Every row belongs to one group in each of 4 separate groupings. Each group adds its own fixed numbers to the row, and there is some noise. The rows also spread widely along 11 directions, which tell nothing about the answers.
(in the rows, 100 means zero)
Known rows, each followed by its group in each grouping:
[96, 116, 57, 98, 91, 116, 65, 89, 100, 70, 123, 126, 106, 112, 94, 106, 100, 115, 131, 68, 75, 127, 102, 117, 89, 56, 102, 93]	W J970 (2) (0)
[79, 139, 120, 84, 132, 104, 118, 88, 93, 92, 99, 102, 92, 130, 89, 91, 91, 92, 60, 97, 71, 69, 83, 113, 121, 84, 68, 72]	Q J966 (2) (0)
[122, 98, 96, 97, 115, 75, 110, 131, 108, 118, 89, 97, 118, 99, 76, 148, 95, 96, 106, 115, 142, 70, 49, 69, 138, 104, 105, 118]	U J319 (1) (3)
[99, 97, 92, 107, 94, 107, 74, 103, 92, 96, 133, 102, 122, 103, 99, 125, 66, 110, 105, 85, 83, 81, 108, 106, 87, 72, 110, 108]	G J970 (0) (2)
[78, 127, 104, 50, 128, 105, 124, 108, 100, 101, 89, 103, 90, 123, 111, 129, 99, 116, 90, 101, 96, 114, 91, 98, 127, 76, 79, 67]	L J892 (1) (3)
[102, 105, 128, 102, 109, 73, 128, 126, 110, 123, 112, 74, 115, 89, 116, 120, 85, 78, 62, 129, 121, 68, 103, 90, 104, 112, 100, 107]	G J892 (0) (5)
[81, 112, 83, 47, 85, 160, 59, 74, 94, 109, 118, 79, 53, 114, 120, 104, 95, 88, 83, 115, 68, 135, 128, 121, 113, 92, 89, 88]	W J966 (1) (5)
[82, 106, 105, 94, 86, 66, 100, 108, 114, 67, 117, 115, 115, 113, 115, 97, 103, 117, 96, 71, 134, 119, 98, 101, 92, 58, 92, 100]	L J319 (2) (4)
[82, 114, 100, 60, 78, 99, 75, 113, 96, 79, 87, 69, 93, 107, 73, 76, 123, 80, 89, 92, 110, 121, 88, 85, 155, 98, 82, 97]	D J768 (2) (4)
[108, 104, 85, 81, 119, 122, 70, 85, 95, 106, 96, 103, 58, 86, 119, 106, 101, 107, 63, 127, 92, 104, 88, 109, 107, 106, 95, 97]	D J768 (2) (1)
[93, 89, 117, 78, 71, 89, 132, 131, 100, 109, 99, 92, 107, 107, 127, 143, 98, 94, 106, 110, 91, 132, 107, 97, 112, 61, 104, 96]	U J966 (2) (2)
[117, 62, 75, 92, 73, 113, 61, 92, 81, 90, 103, 106, 74, 91, 105, 88, 122, 124, 127, 105, 100, 159, 96, 93, 101, 125, 124, 97]	Q J970 (1) (1)
[99, 89, 101, 103, 89, 86, 74, 101, 59, 68, 90, 107, 105, 97, 89, 85, 73, 114, 69, 85, 97, 77, 109, 80, 84, 124, 127, 82]	L J970 (2) (5)
[95, 91, 89, 105, 105, 117, 80, 90, 69, 80, 135, 106, 125, 114, 76, 87, 90, 123, 116, 70, 65, 99, 105, 114, 75, 103, 109, 83]	Q J892 (2) (5)
[94, 84, 102, 77, 91, 125, 54, 83, 104, 126, 162, 74, 87, 113, 102, 101, 75, 80, 78, 104, 126, 63, 104, 102, 107, 100, 86, 138]	L J966 (2) (2)
[100, 83, 96, 82, 85, 106, 82, 99, 100, 106, 128, 71, 109, 115, 66, 77, 116, 79, 120, 89, 109, 104, 88, 89, 130, 121, 91, 111]	L J892 (1) (4)
[87, 94, 99, 78, 60, 89, 71, 123, 96, 85, 133, 81, 108, 101, 119, 115, 81, 95, 95, 91, 137, 112, 121, 88, 104, 72, 114, 114]	W J892 (2) (3)
[102, 97, 85, 90, 134, 135, 83, 67, 82, 105, 127, 99, 78, 123, 74, 68, 98, 117, 100, 98, 71, 92, 82, 112, 96, 125, 95, 86]	W J966 (2) (5)
[108, 136, 67, 91, 132, 95, 90, 108, 115, 105, 96, 116, 104, 108, 70, 136, 99, 109, 101, 101, 117, 69, 53, 77, 125, 83, 86, 106]	W J966 (2) (0)
[86, 123, 94, 90, 83, 77, 104, 133, 112, 74, 100, 71, 138, 92, 104, 92, 124, 78, 87, 108, 129, 128, 127, 87, 91, 105, 101, 94]	U J892 (1) (5)
[100, 108, 76, 93, 82, 111, 55, 91, 88, 65, 82, 101, 77, 90, 99, 71, 100, 93, 74, 101, 66, 111, 105, 98, 98, 104, 107, 85]	W J768 (2) (4)
[109, 110, 54, 98, 87, 116, 37, 100, 107, 87, 121, 80, 97, 75, 106, 82, 114, 87, 83, 121, 123, 119, 124, 88, 76, 131, 113, 115]	W J892 (1) (1)
[91, 121, 71, 80, 121, 155, 79, 92, 97, 112, 120, 96, 98, 100, 107, 118, 99, 96, 98, 118, 39, 117, 121, 120, 80, 90, 91, 90]	G J966 (2) (2)
[102, 87, 96, 88, 88, 93, 70, 113, 90, 87, 119, 82, 95, 93, 125, 96, 95, 126, 94, 105, 156, 135, 117, 74, 67, 117, 117, 114]	W J319 (0) (2)
[99, 91, 105, 102, 58, 64, 132, 127, 114, 83, 75, 120, 92, 97, 147, 119, 101, 96, 97, 104, 76, 142, 104, 106, 109, 47, 119, 78]	W J966 (2) (3)
[122, 81, 124, 104, 89, 69, 150, 140, 107, 133, 80, 71, 111, 94, 98, 111, 113, 61, 103, 130, 99, 110, 79, 73, 127, 136, 114, 105]	W J319 (1) (2)
[109, 82, 80, 115, 75, 97, 70, 127, 80, 79, 119, 100, 141, 82, 116, 132, 80, 120, 117, 94, 92, 122, 134, 82, 44, 95, 138, 102]	G J892 (1) (2)
[106, 115, 70, 115, 79, 97, 64, 103, 111, 53, 83, 113, 109, 76, 136, 97, 101, 92, 72, 109, 66, 121, 127, 110, 54, 78, 113, 85]	U J768 (1) (2)
[115, 83, 100, 116, 99, 104, 124, 112, 108, 114, 102, 91, 114, 94, 108, 98, 114, 66, 114, 122, 45, 120, 102, 118, 98, 111, 114, 90]	G J319 (1) (3)
[89, 109, 116, 79, 95, 96, 122, 102, 98, 95, 84, 102, 90, 135, 72, 111, 98, 88, 108, 88, 61, 93, 62, 94, 163, 68, 78, 75]	G J966 (1) (0)
[119, 86, 103, 119, 62, 81, 105, 104, 135, 113, 104, 106, 83, 81, 154, 123, 96, 65, 81, 123, 86, 113, 104, 121, 96, 72, 111, 116]	W J319 (1) (4)
[91, 125, 75, 67, 91, 92, 100, 114, 122, 80, 87, 98, 85, 106, 95, 84, 144, 90, 118, 101, 109, 155, 85, 88, 131, 84, 81, 85]	W J892 (2) (0)
[105, 79, 125, 98, 75, 79, 138, 122, 100, 119, 110, 76, 104, 103, 106, 89, 109, 69, 104, 110, 94, 118, 98, 99, 124, 110, 113, 105]	W J970 (2) (4)
[94, 124, 61, 93, 81, 108, 72, 113, 105, 77, 91, 86, 112, 91, 86, 71, 122, 72, 105, 99, 77, 130, 116, 98, 113, 106, 108, 87]	W J970 (0) (3)
[114, 87, 81, 104, 135, 110, 81, 72, 77, 79, 103, 122, 89, 115, 77, 66, 106, 142, 110, 85, 89, 105, 74, 93, 81, 136, 108, 78]	L J970 (1) (4)
[73, 126, 75, 76, 80, 101, 81, 94, 132, 67, 111, 108, 93, 110, 89, 74, 133, 90, 119, 80, 88, 140, 93, 120, 138, 51, 78, 87]	G J970 (2) (5)

New rows. What belongs after each?
[102, 124, 78, 116, 94, 106, 62, 80, 122, 92, 126, 101, 94, 99, 94, 79, 92, 67, 70, 98, 84, 69, 96, 122, 113, 90, 92, 108]	W J970 (1) (1)
[98, 114, 62, 106, 99, 88, 90, 87, 147, 90, 124, 131, 115, 113, 68, 95, 125, 89, 138, 65, 93, 98, 55, 123, 132, 49, 77, 107]	L J319 (2) (5)
[117, 74, 100, 135, 63, 69, 105, 107, 102, 84, 100, 119, 108, 95, 120, 112, 92, 100, 96, 99, 81, 101, 94, 107, 92, 68, 120, 98]	U J966 (0) (1)
[95, 146, 83, 123, 139, 71, 139, 113, 128, 76, 86, 128, 143, 106, 95, 93, 126, 110, 102, 84, 76, 109, 86, 112, 79, 78, 86, 72]	L J319 (0) (4)
[91, 95, 91, 75, 108, 108, 38, 93, 74, 74, 128, 91, 85, 109, 96, 92, 79, 139, 77, 90, 158, 93, 97, 79, 91, 103, 104, 109]	D J966 (2) (3)
[125, 68, 97, 105, 99, 100, 113, 84, 109, 112, 111, 132, 53, 100, 151, 114, 99, 118, 110, 116, 86, 136, 85, 122, 85, 79, 113, 95]	W J970 (2) (0)
[113, 97, 111, 113, 109, 77, 134, 113, 132, 123, 138, 97, 103, 93, 156, 117, 102, 85, 86, 127, 125, 112, 111, 118, 66, 85, 100, 116]	W J892 (2) (0)
[109, 105, 83, 105, 130, 127, 85, 83, 103, 106, 123, 107, 89, 94, 121, 98, 103, 105, 88, 113, 69, 112, 101, 128, 63, 98, 97, 96]	D J319 (2) (2)
[102, 85, 97, 79, 89, 117, 55, 84, 96, 105, 143, 84, 70, 113, 125, 112, 78, 113, 88, 108, 148, 105, 107, 92, 89, 96, 101, 124]	W J966 (1) (0)
[91, 106, 102, 68, 92, 88, 94, 115, 74, 57, 49, 105, 79, 106, 91, 89, 105, 112, 79, 101, 85, 117, 80, 79, 133, 93, 103, 63]	U J768 (2) (3)
[99, 108, 71, 104, 88, 75, 106, 126, 121, 75, 89, 119, 127, 90, 117, 127, 123, 123, 127, 99, 107, 152, 104, 91, 80, 70, 116, 88]	G J966 (1) (5)
[80, 114, 113, 57, 101, 118, 116, 111, 99, 114, 102, 79, 90, 116, 123, 129, 90, 86, 88, 113, 77, 121, 112, 114, 127, 77, 92, 85]	W J768 (1) (3)
[98, 124, 77, 95, 140, 118, 89, 92, 96, 94, 103, 126, 89, 99, 122, 132, 90, 148, 84, 114, 90, 108, 99, 106, 70, 80, 98, 83]	G J966 (0) (1)
[98, 114, 68, 93, 128, 151, 46, 59, 94, 86, 121, 109, 78, 117, 74, 79, 95, 113, 97, 95, 52, 89, 87, 117, 99, 99, 83, 89]	G J966 (1) (4)
[89, 118, 95, 73, 109, 123, 87, 105, 109, 116, 142, 58, 98, 100, 111, 82, 113, 75, 81, 123, 121, 119, 127, 106, 91, 123, 88, 116]	W J892 (2) (4)
[118, 74, 79, 75, 110, 129, 102, 91, 85, 125, 110, 112, 66, 105, 107, 124, 108, 133, 139, 110, 83, 147, 83, 105, 104, 108, 117, 93]	W J970 (2) (5)
[97, 123, 87, 106, 92, 73, 115, 96, 142, 91, 87, 144, 100, 106, 117, 142, 93, 93, 93, 82, 76, 86, 69, 125, 123, 27, 84, 86]	L J319 (1) (5)
[106, 85, 70, 100, 74, 109, 58, 97, 97, 68, 95, 98, 98, 95, 86, 72, 123, 97, 127, 92, 72, 138, 98, 97, 102, 99, 107, 91]	G J768 (0) (0)
[111, 121, 82, 118, 96, 74, 108, 107, 144, 90, 87, 102, 97, 88, 108, 63, 130, 63, 88, 113, 89, 112, 82, 103, 114, 103, 95, 92]	W J970 (1) (2)
[87, 119, 85, 80, 122, 122, 54, 100, 76, 79, 127, 74, 111, 103, 78, 79, 100, 116, 81, 106, 126, 101, 117, 79, 83, 138, 98, 97]	G J892 (1) (1)
[114, 97, 74, 106, 124, 106, 61, 86, 79, 67, 115, 116, 105, 110, 88, 97, 98, 148, 114, 86, 128, 108, 86, 87, 61, 106, 107, 98]	U J319 (0) (0)
[102, 84, 94, 92, 58, 90, 58, 113, 85, 74, 72, 69, 79, 73, 107, 59, 115, 80, 66, 129, 111, 129, 122, 65, 101, 147, 124, 92]	G J966 (0) (5)
[72, 148, 89, 96, 90, 79, 100, 114, 109, 58, 99, 100, 121, 109, 84, 70, 113, 83, 80, 80, 85, 105, 105, 102, 119, 74, 85, 75]	W J892 (2) (1)
[108, 95, 105, 107, 112, 100, 97, 98, 60, 82, 83, 118, 93, 106, 93, 112, 72, 129, 82, 99, 61, 85, 90, 92, 99, 110, 121, 70]	G J970 (1) (1)
[92, 103, 96, 82, 91, 84, 78, 129, 107, 101, 132, 87, 111, 84, 138, 147, 87, 126, 85, 118, 176, 117, 123, 79, 81, 82, 109, 126]	G J892 (0) (1)
[97, 100, 102, 83, 118, 103, 95, 92, 85, 77, 94, 74, 80, 112, 94, 30, 143, 111, 93, 110, 116, 151, 98, 85, 93, 148, 91, 74]	D J966 (0) (0)
[81, 149, 75, 69, 111, 109, 94, 117, 125, 97, 109, 77, 112, 95, 92, 93, 139, 70, 83, 124, 114, 122, 107, 103, 119, 98, 72, 100]	U J892 (2) (1)
[92, 117, 86, 94, 90, 106, 92, 115, 126, 118, 139, 70, 139, 101, 112, 113, 110, 56, 96, 112, 117, 105, 131, 104, 84, 98, 92, 122]	L J966 (1) (0)
[83, 93, 122, 96, 48, 72, 121, 123, 106, 83, 102, 72, 117, 105, 120, 60, 125, 49, 86, 102, 93, 140, 136, 99, 101, 99, 102, 90]	L J966 (2) (0)
[98, 69, 98, 77, 72, 121, 65, 105, 69, 87, 136, 66, 103, 101, 103, 78, 109, 104, 112, 104, 117, 145, 133, 92, 76, 124, 114, 110]	U J892 (2) (4)
[115, 61, 131, 86, 91, 93, 113, 95, 71, 118, 96, 113, 65, 113, 117, 133, 71, 137, 98, 99, 95, 98, 69, 96, 126, 91, 112, 92]	Q J970 (0) (4)
[126, 76, 110, 115, 104, 83, 102, 112, 74, 117, 95, 90, 109, 93, 79, 122, 78, 100, 88, 106, 106, 65, 75, 80, 113, 135, 125, 103]	D J970 (1) (5)
[119, 82, 94, 100, 125, 121, 63, 60, 96, 101, 124, 96, 56, 115, 92, 60, 92, 108, 88, 105, 100, 79, 69, 107, 101, 125, 90, 102]	W J768 (0) (0)
[113, 94, 85, 102, 89, 105, 85, 104, 93, 101, 80, 91, 93, 85, 76, 87, 108, 78, 97, 114, 62, 98, 90, 93, 125, 128, 114, 89]	G J970 (0) (5)
[115, 92, 96, 124, 108, 72, 116, 111, 138, 116, 131, 109, 105, 88, 150, 111, 98, 95, 86, 125, 130, 101, 97, 114, 70, 82, 112, 121]	W J966 (2) (3)
[91, 78, 94, 75, 71, 112, 108, 96, 105, 101, 128, 106, 81, 116, 133, 113, 112, 120, 136, 92, 87, 170, 114, 123, 94, 58, 107, 91]	W J966 (2) (5)
[100, 101, 89, 91, 115, 73, 96, 86, 105, 67, 84, 145, 69, 103, 122, 92, 103, 150, 84, 90, 124, 116, 74, 98, 91, 81, 101, 75]	L J970 (2) (5)
[101, 79, 90, 90, 66, 94, 80, 97, 95, 92, 96, 122, 73, 98, 138, 130, 87, 126, 89, 101, 100, 127, 106, 99, 95, 66, 112, 94]	L J966 (0) (1)
[76, 141, 100, 109, 112, 79, 98, 107, 94, 54, 115, 100, 143, 110, 87, 74, 93, 98, 69, 79, 101, 80, 117, 110, 79, 85, 97, 82]	U J970 (2) (5)
[86, 124, 117, 92, 95, 42, 137, 138, 112, 76, 73, 93, 103, 99, 114, 81, 124, 102, 65, 115, 149, 125, 91, 68, 116, 105, 99, 85]	W J966 (2) (1)
[89, 113, 107, 121, 81, 70, 103, 110, 121, 67, 129, 87, 134, 99, 107, 59, 110, 65, 74, 92, 104, 92, 121, 120, 81, 85, 96, 98]	U J892 (2) (5)
[95, 117, 96, 116, 87, 109, 78, 104, 112, 111, 141, 83, 129, 98, 79, 106, 83, 45, 78, 102, 70, 53, 106, 122, 117, 83, 92, 124]	G J319 (2) (1)
[95, 101, 101, 79, 70, 103, 95, 100, 126, 104, 96, 81, 75, 103, 110, 90, 122, 63, 92, 110, 80, 127, 90, 106, 146, 79, 83, 95]	D J966 (1) (2)
[89, 137, 61, 79, 101, 124, 58, 98, 100, 71, 90, 102, 108, 106, 68, 99, 115, 98, 109, 79, 66, 121, 91, 99, 118, 81, 87, 81]	D J319 (1) (2)
[100, 98, 72, 72, 87, 113, 55, 102, 87, 71, 94, 104, 79, 95, 105, 106, 109, 131, 115, 98, 109, 146, 103, 78, 96, 91, 104, 87]	G J892 (0) (0)
[87, 122, 73, 55, 109, 131, 60, 87, 91, 72, 91, 101, 65, 101, 103, 89, 122, 117, 89, 108, 105, 147, 105, 102, 97, 102, 90, 82]	U J319 (2) (5)
[97, 108, 109, 85, 95, 96, 118, 117, 90, 103, 69, 74, 100, 100, 63, 77, 118, 67, 92, 114, 67, 101, 86, 84, 153, 132, 99, 75]	G J970 (0) (5)
[102, 109, 98, 115, 83, 94, 96, 121, 109, 106, 108, 90, 129, 91, 82, 113, 87, 51, 88, 103, 59, 66, 93, 102, 118, 85, 101, 111]	G J319 (2) (2)
[116, 97, 114, 109, 112, 88, 133, 110, 111, 125, 100, 83, 97, 95, 102, 82, 115, 67, 85, 129, 88, 101, 86, 104, 107, 131, 101, 103]	W J319 (2) (4)
[109, 120, 71, 114, 103, 86, 99, 112, 123, 95, 99, 136, 107, 74, 138, 141, 105, 111, 85, 114, 87, 113, 98, 116, 78, 65, 105, 94]	Q J892 (2) (1)
[101, 102, 115, 119, 114, 74, 124, 111, 113, 83, 132, 99, 129, 105, 146, 101, 110, 117, 98, 98, 133, 140, 124, 115, 40, 86, 105, 98]	D J319 (1) (0)
[98, 80, 96, 80, 84, 117, 80, 103, 62, 74, 119, 94, 109, 119, 106, 119, 92, 131, 126, 85, 98, 142, 122, 93, 71, 89, 115, 86]	U J892 (1) (0)
[107, 109, 98, 100, 114, 107, 93, 104, 97, 109, 102, 89, 100, 82, 130, 98, 101, 69, 54, 135, 96, 101, 130, 102, 58, 134, 107, 101]	L J319 (2) (0)
[88, 108, 94, 71, 73, 100, 86, 116, 87, 99, 93, 79, 96, 113, 73, 111, 99, 95, 101, 94, 105, 107, 88, 75, 152, 92, 96, 98]	W J966 (0) (1)
[83, 127, 80, 76, 110, 114, 96, 103, 109, 95, 118, 113, 103, 112, 91, 129, 103, 112, 112, 92, 79, 111, 88, 112, 124, 54, 81, 90]	G J892 (2) (1)
[100, 82, 113, 97, 90, 96, 112, 105, 96, 91, 98, 107, 83, 97, 133, 97, 100, 97, 92, 114, 67, 131, 107, 117, 95, 85, 113, 82]	G J319 (2) (3)
[104, 107, 82, 93, 60, 115, 55, 110, 114, 101, 114, 70, 101, 74, 126, 115, 92, 43, 62, 130, 88, 96, 135, 102, 94, 95, 103, 118]	U J892 (1) (2)
[77, 129, 106, 100, 101, 83, 92, 117, 121, 87, 132, 79, 133, 100, 96, 92, 98, 72, 67, 102, 120, 76, 109, 108, 111, 80, 85, 116]	G J768 (2) (1)
[112, 86, 98, 120, 80, 96, 120, 119, 110, 105, 110, 100, 129, 90, 123, 124, 108, 85, 121, 109, 58, 139, 120, 118, 76, 84, 120, 101]	G J319 (1) (4)
[98, 92, 102, 87, 92, 115, 84, 92, 84, 90, 115, 68, 96, 118, 81, 58, 116, 84, 98, 106, 100, 114, 104, 93, 105, 124, 92, 95]	U J966 (0) (0)
[86, 131, 81, 90, 118, 122, 99, 96, 126, 97, 134, 91, 132, 116, 97, 96, 126, 81, 119, 93, 73, 126, 111, 134, 91, 79, 76, 97]	Q J768 (1) (0)
[83, 104, 95, 87, 92, 117, 77, 86, 114, 98, 152, 89, 96, 114, 105, 89, 101, 95, 103, 93, 92, 110, 108, 127, 112, 67, 80, 106]	G J892 (0) (1)
[91, 107, 98, 86, 93, 77, 103, 95, 116, 70, 106, 120, 91, 132, 87, 97, 113, 117, 117, 75, 121, 111, 57, 98, 135, 43, 76, 90]	U J966 (2) (0)
[92, 75, 131, 104, 61, 87, 116, 102, 121, 123, 142, 67, 114, 120, 104, 78, 93, 47, 93, 93, 89, 81, 106, 115, 125, 83, 87, 116]	L J966 (0) (2)
[101, 121, 97, 113, 127, 85, 97, 107, 90, 83, 103, 109, 116, 102, 106, 112, 89, 129, 70, 101, 114, 88, 97, 93, 74, 100, 105, 88]	D J966 (1) (1)
[108, 127, 91, 126, 126, 80, 122, 108, 137, 107, 113, 107, 130, 107, 92, 113, 96, 75, 85, 106, 90, 52, 69, 118, 113, 66, 83, 104]	U J966 (0) (3)
[95, 137, 81, 101, 123, 61, 127, 127, 123, 68, 75, 126, 123, 96, 110, 119, 124, 129, 92, 105, 128, 122, 84, 89, 84, 73, 98, 79]	U J966 (2) (5)
[89, 117, 91, 66, 122, 111, 102, 113, 87, 87, 88, 104, 89, 102, 122, 122, 112, 134, 97, 120, 108, 150, 111, 83, 79, 98, 102, 79]	G J966 (2) (0)
[110, 89, 114, 106, 117, 87, 138, 93, 94, 103, 100, 126, 85, 113, 130, 122, 82, 131, 99, 100, 80, 110, 87, 116, 87, 85, 116, 74]	W J970 (1) (5)
[85, 132, 73, 82, 116, 126, 50, 80, 112, 74, 131, 116, 90, 106, 115, 118, 78, 124, 84, 89, 90, 93, 103, 114, 83, 52, 79, 95]	G J892 (1) (2)
[119, 83, 88, 110, 111, 113, 99, 100, 75, 97, 93, 92, 92, 94, 88, 57, 117, 95, 103, 115, 58, 125, 97, 92, 75, 155, 119, 83]	W J319 (2) (2)
[116, 87, 132, 89, 133, 95, 105, 93, 76, 123, 112, 93, 66, 107, 126, 123, 57, 127, 52, 126, 139, 63, 84, 84, 93, 133, 111, 105]	W J970 (1) (4)
[100, 120, 83, 71, 105, 134, 74, 116, 92, 125, 101, 65, 108, 96, 58, 126, 91, 59, 92, 119, 64, 69, 90, 79, 146, 121, 88, 104]	G J892 (1) (2)
[109, 90, 94, 102, 84, 99, 84, 87, 98, 94, 119, 135, 79, 114, 119, 146, 65, 118, 108, 79, 84, 92, 80, 117, 101, 37, 104, 103]	W J319 (2) (0)
[95, 115, 104, 112, 85, 79, 91, 125, 82, 75, 110, 79, 151, 109, 69, 93, 96, 83, 101, 75, 109, 91, 109, 84, 103, 104, 110, 97]	D J970 (1) (0)
[101, 98, 81, 82, 117, 98, 69, 100, 106, 89, 113, 90, 91, 104, 96, 74, 126, 120, 102, 109, 154, 124, 82, 79, 102, 127, 98, 105]	Q J966 (1) (3)
[101, 97, 126, 72, 128, 111, 113, 93, 75, 102, 85, 89, 61, 111, 119, 92, 98, 111, 72, 130, 92, 117, 99, 91, 102, 134, 100, 71]	G J970 (1) (0)
[110, 76, 110, 113, 94, 88, 117, 80, 100, 110, 110, 132, 78, 114, 107, 106, 82, 99, 93, 89, 59, 73, 67, 126, 127, 70, 101, 88]	L J970 (2) (1)
[107, 82, 91, 76, 99, 100, 89, 116, 68, 92, 77, 106, 94, 105, 83, 138, 94, 150, 125, 99, 108, 126, 80, 60, 110, 109, 120, 84]	G J966 (1) (5)
[98, 128, 69, 80, 135, 89, 89, 113, 93, 79, 94, 112, 109, 107, 64, 110, 107, 146, 113, 86, 135, 103, 66, 67, 108, 107, 98, 87]	W J892 (2) (5)
[110, 122, 95, 103, 145, 109, 107, 102, 122, 128, 125, 86, 116, 106, 80, 113, 107, 74, 98, 122, 104, 73, 76, 103, 107, 115, 80, 114]	G J319 (1) (0)
[110, 125, 80, 85, 126, 104, 127, 110, 112, 113, 53, 107, 82, 88, 103, 122, 119, 96, 89, 129, 55, 117, 76, 101, 122, 108, 96, 70]	W J768 (0) (5)
[83, 111, 102, 68, 86, 131, 75, 89, 83, 101, 135, 80, 91, 127, 99, 109, 78, 92, 99, 84, 88, 104, 121, 113, 115, 77, 91, 99]	W J970 (0) (0)
[103, 84, 107, 74, 97, 105, 106, 107, 92, 125, 106, 85, 88, 110, 100, 111, 107, 85, 99, 117, 110, 109, 91, 85, 118, 115, 96, 103]	L J966 (2) (0)
[87, 109, 94, 64, 104, 119, 79, 102, 83, 87, 113, 78, 91, 102, 121, 95, 107, 120, 87, 113, 131, 143, 133, 99, 78, 114, 103, 92]	U J970 (0) (5)
[101, 95, 132, 91, 132, 84, 146, 94, 84, 104, 104, 106, 86, 141, 84, 92, 90, 125, 111, 85, 96, 91, 57, 97, 130, 97, 89, 74]	W J970 (0) (0)
[97, 79, 123, 98, 58, 67, 125, 124, 102, 107, 119, 81, 112, 110, 95, 98, 97, 75, 111, 89, 113, 105, 94, 98, 138, 89, 113, 109]	W J970 (2) (5)
[77, 146, 67, 77, 107, 113, 60, 98, 110, 65, 104, 98, 113, 120, 67, 93, 104, 100, 94, 81, 102, 90, 87, 100, 129, 63, 76, 89]	U J966 (0) (3)
